There are 9 hidden switches. A switch that is on adds its own fixed numbers to the row, and there is some noise. The rows also spread widely along 11 directions, which tell nothing about the answers.
Known rows, each followed by its switches (1 for on, 0 for off):
[  6  -4  -9  15  -7   5   2   3   7  18 -18  11  25 -11 -14   4   9  -3
   6   0  -8 -12  24 -17   9]
0 1 0 1 0 0 0 0 1
[-28  14  13 -16  16  27  26  -3  -1  22  -7  34 -16 -45  16  31  35 -34
 -23  15 -28  -4  22  11  -2]
0 0 1 0 1 0 0 0 1
[ 24  18 -20  18  39 -16  -5  10 -19  28  20  -9  22  54  20   9 -11  12
 -22  -1  23   9 -14 -12  13]
1 0 0 0 0 1 1 0 1
[ 10   0 -29  28  38 -17  -1  13   0  26   9  -8  49  41   6  -1 -38  -1
 -28 -28  14   4  -8 -29  17]
0 1 1 1 1 0 1 0 1
[  7 -30  16  16  -3 -11 -23  18  25   5  26   8  17  37  16  23   0  14
  -4   1   1  -6  41  -8   5]
1 0 1 0 0 0 1 1 1
[  9  -8  18  22   4   5  14  15   6  33  -5  -3   4 -18 -34 -31   9 -28
  -7  -4  23 -49  10   2  -5]
0 0 0 0 0 0 0 0 1
[  3  20  -1  22  41  24  -7 -12 -21  33  34  -2 -14  12   6  35   6 -38
 -32  39  15   2  -3  -9  26]
1 0 0 1 1 1 1 0 1
[  0  -6  -1 -14  26 -13 -19   6  16  -1  13  -3  12  23  25  30   6   4
 -27  23  -5   3  22   4 -11]
0 0 0 0 0 1 1 0 0
[ -7  13  16   3  27   2  16  48   4  35   6   1  36  -4  10   3   4 -23
 -26 -28   9  -9  -5  14 -13]
1 0 1 0 1 0 1 0 1
[ -8   1   9  28  23 -20   0   7  10   7  12   9  33 -18 -13  11 -23 -16
   7  -3  -3  -7  -9  -8  -2]
1 0 0 0 1 1 1 0 0
[ -1  -4  -2  44  -7  23   4   1   4  15   9  -8  39  18   9   3 -50 -11
 -32 -21  15  -8 -17 -32  12]
1 0 0 0 1 0 1 1 1
[  4  -4  28  17 -11  10  27   3   7  14   0  18   8   7  20 -21   1 -15
 -54   0  19 -29  -8  10 -15]
0 1 1 0 1 0 1 0 1
[-19  31  16  26  12  10  18  -6   2   5   3  10  29 -26  16  13 -40 -22
 -34  -7  -6   2 -30   5 -19]
0 0 1 1 1 0 1 0 1
[ -4  -7 -32   1  -1  52   4  -8   7  14 -16  -5  12  12  11   9   4 -11
 -50  18  -7 -11   6 -33  19]
1 0 1 0 0 1 0 0 0
[ -7 -15   0  26  26  -6   4 -31   8  -7   2  20   1 -39 -18  -1 -17 -30
 -16  27 -11 -22  11 -24   7]
1 0 0 0 0 1 0 0 1
[  1   2 -38 -13  19   7   9   8   0  18 -37  14  37 -12   3   5  27  -3
 -19  11 -24   4  23 -25  12]
1 0 1 1 0 0 0 0 1
[ -2  15   0  30  27   7   7   3   2   6   4   6  32 -21  -8  -2 -28 -25
 -24   1  -5  -8 -29  -6  -6]
0 0 1 1 0 1 1 0 1
[-13  31 -19   4  55 -11  35 -12 -15  30 -11   7  31 -19  17  -1 -18 -24
 -53  -1  -6   0  -2 -12 -12]
1 0 1 0 0 1 1 0 1
[-19 -18   9  26   9  14   3   2  21 -11  10  10  16  -9  11   3 -43 -22
 -36 -18  -6 -14 -14 -17  -3]
1 0 1 0 1 0 0 0 1
[-16   4  -1  -1   3  18  12  -9  13   8  -9   8   3  -8  15  11  -8  -6
 -28  -3 -11 -11   9  -6  -8]
0 0 1 0 0 0 0 0 0
[  1 -11 -20   3  17  -8  -7  -3  13  -1 -13   1  32  -5  -2  11  -4  -3
 -17  17 -14  -7  23 -23   3]
1 0 0 0 0 1 0 0 1
[  1   1   3  38  -8  30  -9   3   7  -1  17  -5  23  13   3  15 -31 -12
 -19   1   8  -8 -27 -13   7]
0 0 0 0 1 1 1 0 1
[-36 -14  23  20   7  27  39 -12  10  43  12   6   4 -16  24   0 -28 -47
 -49 -35   8 -25  33 -20  -6]
1 0 0 1 1 0 1 1 0
[  1  -1 -10  14 -12  22   1   7   4   9  -9  14  17   9   9  14  -2  -1
  -2 -12  -7  -1 -11 -15  15]
0 1 0 1 1 0 0 0 0
[-12  24   2  20  -3 -13  10 -18   5  45   1 -17  40  22   7  32 -18   7
  -2   7  14   7  45  -7  -8]
0 0 0 1 1 1 1 0 0

New rows. What belongs after each?
[-18 -13  -7   0  -7  20   0 -16  20  30 -10  -1   9  -4 -12  29  18 -13
  -2  26  -9 -11  64 -19  16]
0 0 1 1 1 0 0 0 0
[ -3 -50 -20  -3 -17  44 -40  15  42 -21   6 -15   6  35  11  28 -13   2
 -19  -3 -11 -14  23 -29  16]
0 0 0 0 0 0 0 0 0
[ 17 -13  10  21 -10   5   9  14   7  17   0   7  26  22   7 -12  11  -8
 -36   9  21 -24   3  -6   2]
1 1 0 0 1 1 1 0 1
[-11   8   7   5  10  -5  33 -13   1  28  -5  18  17   0  23   4  10  -9
 -38   8   2  -8  26   0 -13]
0 0 1 0 1 1 1 0 1
[ -3  -7  10  18 -21  31  -3   2  12   4  -7   3  17 -12  -8  13 -11 -13
 -10  12  -5 -16  -7 -12   7]
0 0 0 0 1 0 0 1 0
[ 12  19   4  17 -11  12  12 -10  -8  23 -13   8  28   2  10  11   6  -9
 -31  25  11  -5   5  -6   5]
1 1 0 1 1 0 1 0 1
[-16  21  21   6   1   7  -1 -17   8  32   1  -1   3 -21 -15  41  13 -12
   5  44  -2  -6  42   6   5]
1 0 1 0 1 0 0 0 0
[ -1 -30   5 -18 -12   8 -28  41  35  17   7  -8  16  37   2  36  39  13
  10   5  -5  -8  53   4   7]
0 0 1 0 1 0 0 0 0
[-11  14 -15  15  53 -42  -8  20  14   1   8  -2  59  -4   5  15 -55   4
   3 -41 -19  17 -18 -11 -15]
0 0 1 1 0 0 1 0 0
[ -1  19  10  20  20 -35 -10  -8   0   7  15   5  20   5   2  35 -23  10
  13   8   1  13   6  -1  -2]
1 0 0 0 1 0 0 0 1
[ 20  -7  -6  33  20   0 -21   0   9  14  17 -24  26  39 -14   4 -30  -1
 -33  20  25 -16   5 -19  16]
1 1 1 0 0 1 0 0 1
[-11 -18  -9  10   2  32  -1   0  21  26  10  -7   0  20   4  15  -4 -14
 -21  -6   4 -20  34 -18  13]
0 0 1 0 0 0 1 0 0
[  8  22   0   7   1   7   9 -20 -12  12 -19  15   6 -15   6   8  13  -4
 -19  35  -2  -4   5  -6   2]
1 0 0 1 0 0 0 0 1
[-12  -3   7  18  43 -25   8 -19  12  13  11   3   7 -24 -18   0 -24 -25
 -21  15   2 -20  16  -9  -7]
1 0 1 0 0 1 0 0 0
[ -4 -14   7  15  19   3 -12  -3  18  -1  21  -7  13  15   5  13 -23 -16
 -38  19  11 -17   0 -11   4]
1 0 1 0 1 0 1 0 0
[-10  18   9  23  -5  28  17 -27   8   7 -22  11  28 -53 -25   7  -5 -35
 -33  51 -11 -20 -11  -3  -2]
0 1 1 0 1 1 1 0 0
[-29 -18  24  20   0  41  -2  -2  30  31  23 -17  -4 -11 -20  25 -12 -42
 -23  10   7 -33  37  -4   5]
0 0 1 0 1 1 0 0 0
[  5 -31   4  23 -32  41  -3  -8  17 -11  -1  15   4  11  14  -3  -8  -7
 -32  10   0 -26  -1 -27  12]
1 0 0 0 0 0 1 1 0
[ 17  -8 -18  28  46   2 -29  13   2   2  18  -6  23   5 -26   7 -16 -26
 -15  23   2  -9 -17 -23  26]
1 0 1 1 0 0 1 0 1
[ 13  -9  25 -18 -20  15   7  29  16  -9 -11  18   2  15  41  -7  20  11
 -42 -11   3 -20 -14  23 -32]
0 1 0 0 0 0 0 0 0
[-45 -19  -1  17  -7  36   0 -15  31  -4   7   5  12 -23  11  43 -47 -25
  -9 -28 -28  -4  24 -32   7]
1 0 0 0 1 0 0 0 0
[  6  21   4  33  32 -28  13  -9 -21  21  22  36  -1   0   6  11   3   0
  23  -8  -3   8  -4  -3   6]
0 0 0 1 0 1 1 0 1
[ -2   8  -1   4 -11  22  -7   2  14  -3 -18   4  31 -18  -5  22   5  -7
 -18  36 -13  -2  -5  -7   1]
1 0 1 1 1 0 0 0 0
[  4   8  15  28 -21  25  -8 -14  10   6   2   5   9  -3  -8  16   1  -5
  -9  40   3 -15   5  -5   5]
1 0 1 1 0 0 1 0 0
[  6   2 -16  42  -6  28  -4 -35   0   5  13   4   2  26   0  18 -19   0
 -19  29   5  -6   3 -28  26]
0 0 1 0 0 1 1 0 1
[ -3   6  -2  23  11  16  -4 -10   7   7   8  -7  11   0   2  13 -32 -15
 -24   5   5 -13  -9 -13   4]
1 0 0 0 0 0 1 0 0
[  6  31   9  47  16  -8  14 -22 -10  32  15  -9  24  16  -3  -3 -50   2
 -23  -1  28  -9 -16 -16   2]
1 0 1 0 0 0 1 1 0
[ 14  25   5  10 -11 -13  -9  -2   5   2 -21   7  30 -21 -30  17  17  13
  20  53  -7  -1  -9   6   2]
0 0 1 0 1 0 0 0 0
[ -3  12 -10  10   3 -14   1 -38   3 -23  -8  29  25  -4  34  29 -32  20
 -18  18 -27  21  -5 -23  -3]
1 0 0 0 0 0 1 1 0
[  6  17   7  23 -22  23  23  -5  -7  31  -7  10   9  12  12   1  13   5
 -10   5  15 -16   5  -4   2]
1 0 0 0 0 1 1 0 0
[ -9   6   1  33  11  32  12   0   4   5   3   6  18 -23 -10  -6 -32 -35
 -34  -2   3 -21 -44 -16   9]
1 0 1 0 1 0 1 0 0
[-16  -6  16  38  42 -10  14 -14   3  29  22  13 -12 -35 -33  -7 -19 -42
  -3  -4   7 -33  20 -13   9]
1 0 1 0 0 0 0 0 1
[ -1   9  10  34   0  25   0 -25   0 -39   3  31   6 -24   9  12 -25 -14
 -37  40 -18  -1 -59 -10   2]
1 0 1 0 1 1 0 0 1
[ -1  11  -7  -2  26   3  18  15  -9  14 -12  23  14 -26   4   1  21 -25
 -17   4  -9  -7 -17   0   2]
0 0 0 0 1 0 1 0 1
[ -1  20  41  16   2 -19   7   7   3  -4  16  21  13  -2  30  19 -11   1
 -12  -3   3   4 -15  28 -29]
0 0 0 1 1 0 1 0 1
[ 19  16  13  30  22  25 -19  23  -5  20  20 -25  26   8  -8   6 -25 -29
 -40  18  24 -13 -31  -3   4]
1 0 0 1 0 0 1 1 1
[  8  28 -13  26  40 -26  -6  29  -6   7   3   2  57 -10 -19  11 -26  -1
  13 -13  -7  11 -45  -2   3]
0 0 1 0 1 0 1 0 1
[-18  -1  27   2 -13  11 -10  -6  22  10  10   7  -1 -25  -8  47  18 -16
  14  34 -13 -11  44  11  -3]
0 0 0 0 1 0 1 0 0
[ 23  -3 -11   2  32  14  -9  31  -3  11  -3   3   2 -18 -29 -11  31 -31
  -8  25   4 -29 -30  -3  15]
0 0 0 0 0 0 1 0 0
[-13  11  18  29  13   6   5 -14   7   9  11  -6  22 -12   8  14 -44 -28
 -38   6  10 -10  -3  -5 -10]
1 0 0 1 1 0 1 0 1
[ -2   6  -4  30   3   9 -15   8  15  -7 -16   8  51 -51 -49  20  -6 -18
  25  36 -26  -4 -17 -17  12]
1 0 1 1 1 1 0 0 0
[  0   8  17  48   4   5  17  11  -1  10  13  17  26 -11 -12 -15 -38 -15
  -4 -29   7 -18 -53 -11   1]
0 0 1 0 1 0 1 1 0
[ -9 -29  -4  -4  -4  41 -18  11  21  11  19   1  -3  28  23  42  23 -18
 -30  18  -5  -7  44 -12  15]
0 0 0 0 1 1 1 0 1
[-24   4 -19  13  33  24   9 -28   5  31   9 -12  -6  -5  -5  19 -32 -29
 -31  -3  -1 -13  19 -28  18]
0 0 1 0 0 0 0 0 0
[ 29  -3  -9  15 -22  48 -12   6  -5 -16  -2   1  13  51  45   3 -13  16
 -60  13  10   3 -43 -22  11]
1 0 0 1 0 0 0 1 1
[ 24 -13  -9  28  30 -47 -19 -10   3  12   5  10  25   3 -37  -1   2   9
  20  37   2  -8  26 -24  24]
1 0 1 0 0 0 0 1 1
[  9 -22  -5 -15  17 -31 -11  22  25 -22 -12  13  36   9  14  -2   6  12
 -29  12 -11  -3   2   1 -17]
0 0 1 0 1 0 0 0 1
[ -9   2  12  29   3  -3 -12   5  20   6  14 -12  34  -6 -20  23 -29 -13
   7   9   2 -11   1  -4  -4]
0 0 0 0 1 1 1 0 0
[ -1  11  -1  10  18  29 -18  -3   0   6  15 -11  -8   3   2  33 -15 -17
 -23  17   0  -5  -7  -4  10]
0 0 0 0 0 0 0 0 1
[  3  16  10  12  17  -3  -9 -14   5  13   4  -9   9  -7  -8  20 -11 -10
 -16  35   9 -12   9  -1  -2]
1 0 0 0 0 0 1 0 0
[-15  38 -24  23  20   1  28  -1 -11  38 -21  -5  80 -12   6  17 -36  -4
 -27 -11 -12  21  -7 -28   0]
1 0 1 0 1 1 1 1 1
[  6 -13  12  23 -23   1  -9 -41  19 -34   4  31 -11   4  10  10  -5  14
 -10  47 -10 -13   3  -9   0]
0 0 1 0 0 0 1 0 0
[-29   3  -2  -4  13   9 -23 -45  23  -6   7   6  -1 -15   7  75 -16  -9
 -16  54 -33  16  47 -11  13]
0 1 1 0 1 0 0 0 0
[ 10   4   8  -4  -7  14  29  26  -2  40 -28   6  18 -20 -16 -25  46 -25
 -16  12  18 -38   5  10  -6]
0 0 0 0 1 0 1 0 0
[-22  -8 -10  16 -15  23  -4   1  23  -3 -10   9  24 -24  -3  29 -22  -3
  16 -20 -27  -3  11 -27   7]
1 0 0 0 0 0 0 0 0
[  4  -7 -14  -6  44  10  -3  22  -2   9  13   1   8  12  16   9  10 -29
 -47  11   1  -5 -13  -5   6]
0 0 0 0 1 1 1 0 1
[-22  -9 -19  13  66   2   0 -23  -5  19  46  13 -29  28  29  34 -28 -26
 -31 -18  -2   7   1 -29  31]
0 0 1 0 1 0 1 0 0
[  9   9 -26  -3  50  -7 -18  24   5   9   1 -15  42  13   0  18 -13  -3
 -29  11  -7  10 -13 -15   4]
1 0 1 1 0 1 0 0 0
[ 38  11 -16   0  -6  -7   8   9 -18  20 -22   9  22  35  10 -13  47  16
 -26  38  24  -8  -3  -4  11]
1 0 0 0 1 0 1 0 1
[  1  -1   9  28  15 -18  13  -2   7  20   2  14  34  -5  -5  -7 -23  -6
 -17 -10   3 -14  11  -9  -5]
0 1 1 0 0 0 1 1 1
[ -7 -10  17  13  21   6   7  19  11  16  10  11  14 -15   2   1 -15 -22
 -25 -16  -5 -18   6  -7  -5]
1 0 1 0 0 0 0 1 1
[  1 -18 -17  21  39   9 -27  16   7   9  21   8  15 -10 -23  32   3 -33
   8   9 -19  -6  13 -24  33]
1 1 0 0 0 1 1 0 1
[ -9 -11 -11  17   5   1   6  -7  18   6  -7  18  26 -13  -3   5   1  -8
  -3   5 -19 -10  18 -20  -1]
0 0 1 1 0 1 1 0 0
[-11   4   4  20 -13   8  31  -4   3  16  -8  31   9  -6  10  -3   6  -2
  -2 -16  -5 -13  -2  -8   1]
0 0 1 0 1 0 1 0 0
[ 13  46  29  30   4 -25  11  27  -8   7  -2   9  42  -9  -3  -1 -22  21
  10 -17   9   1 -47  23 -27]
1 0 1 0 0 0 0 0 1
[  8  -4  -8  36   9 -16   3 -36   0  12  -5  12  18 -11 -23  -2  -7 -19
  -7  42   8 -15  19 -27  20]
1 0 0 1 1 0 1 0 1
[ -5   9   3  11  25 -27   8  -7   1  10  16  19   7  22  29  18  -9  16
  -5 -10  -2   6  10  -5  -4]
1 0 1 0 0 0 1 0 0
[ 15  14 -10   7  -3   3  15 -15  -5  -8 -14  22   8  20  31  -9   0  21
 -35  14   1  -2 -28  -6  -5]
0 0 1 0 0 0 1 0 0
[-11  20  12   2  -4  18  16  39   9  34  -7  -9  34  -1   8  16   0  -5
  -5 -34   2  -5  -3  10 -18]
0 0 0 0 1 1 0 0 0
[  0 -18  -5   0 -20  24   8  -5   8  13  -8  23   0  14  22  13  34  -6
 -19  19  -3 -11  31 -17  16]
1 0 0 1 1 0 1 0 0
[ -3  15  35  10 -19  58 -10  32   8   9   5  -9  15 -23  -4  29  -2 -29
 -25  16  -3 -14 -25  17  -8]
0 0 0 0 1 0 0 1 1
[ -3  -8 -16  -1  23   6  -3  29  18  -9 -14   2  50 -19   6   4 -13 -17
 -27 -12 -21  -4 -12  -9 -14]
0 0 0 0 0 1 1 0 1
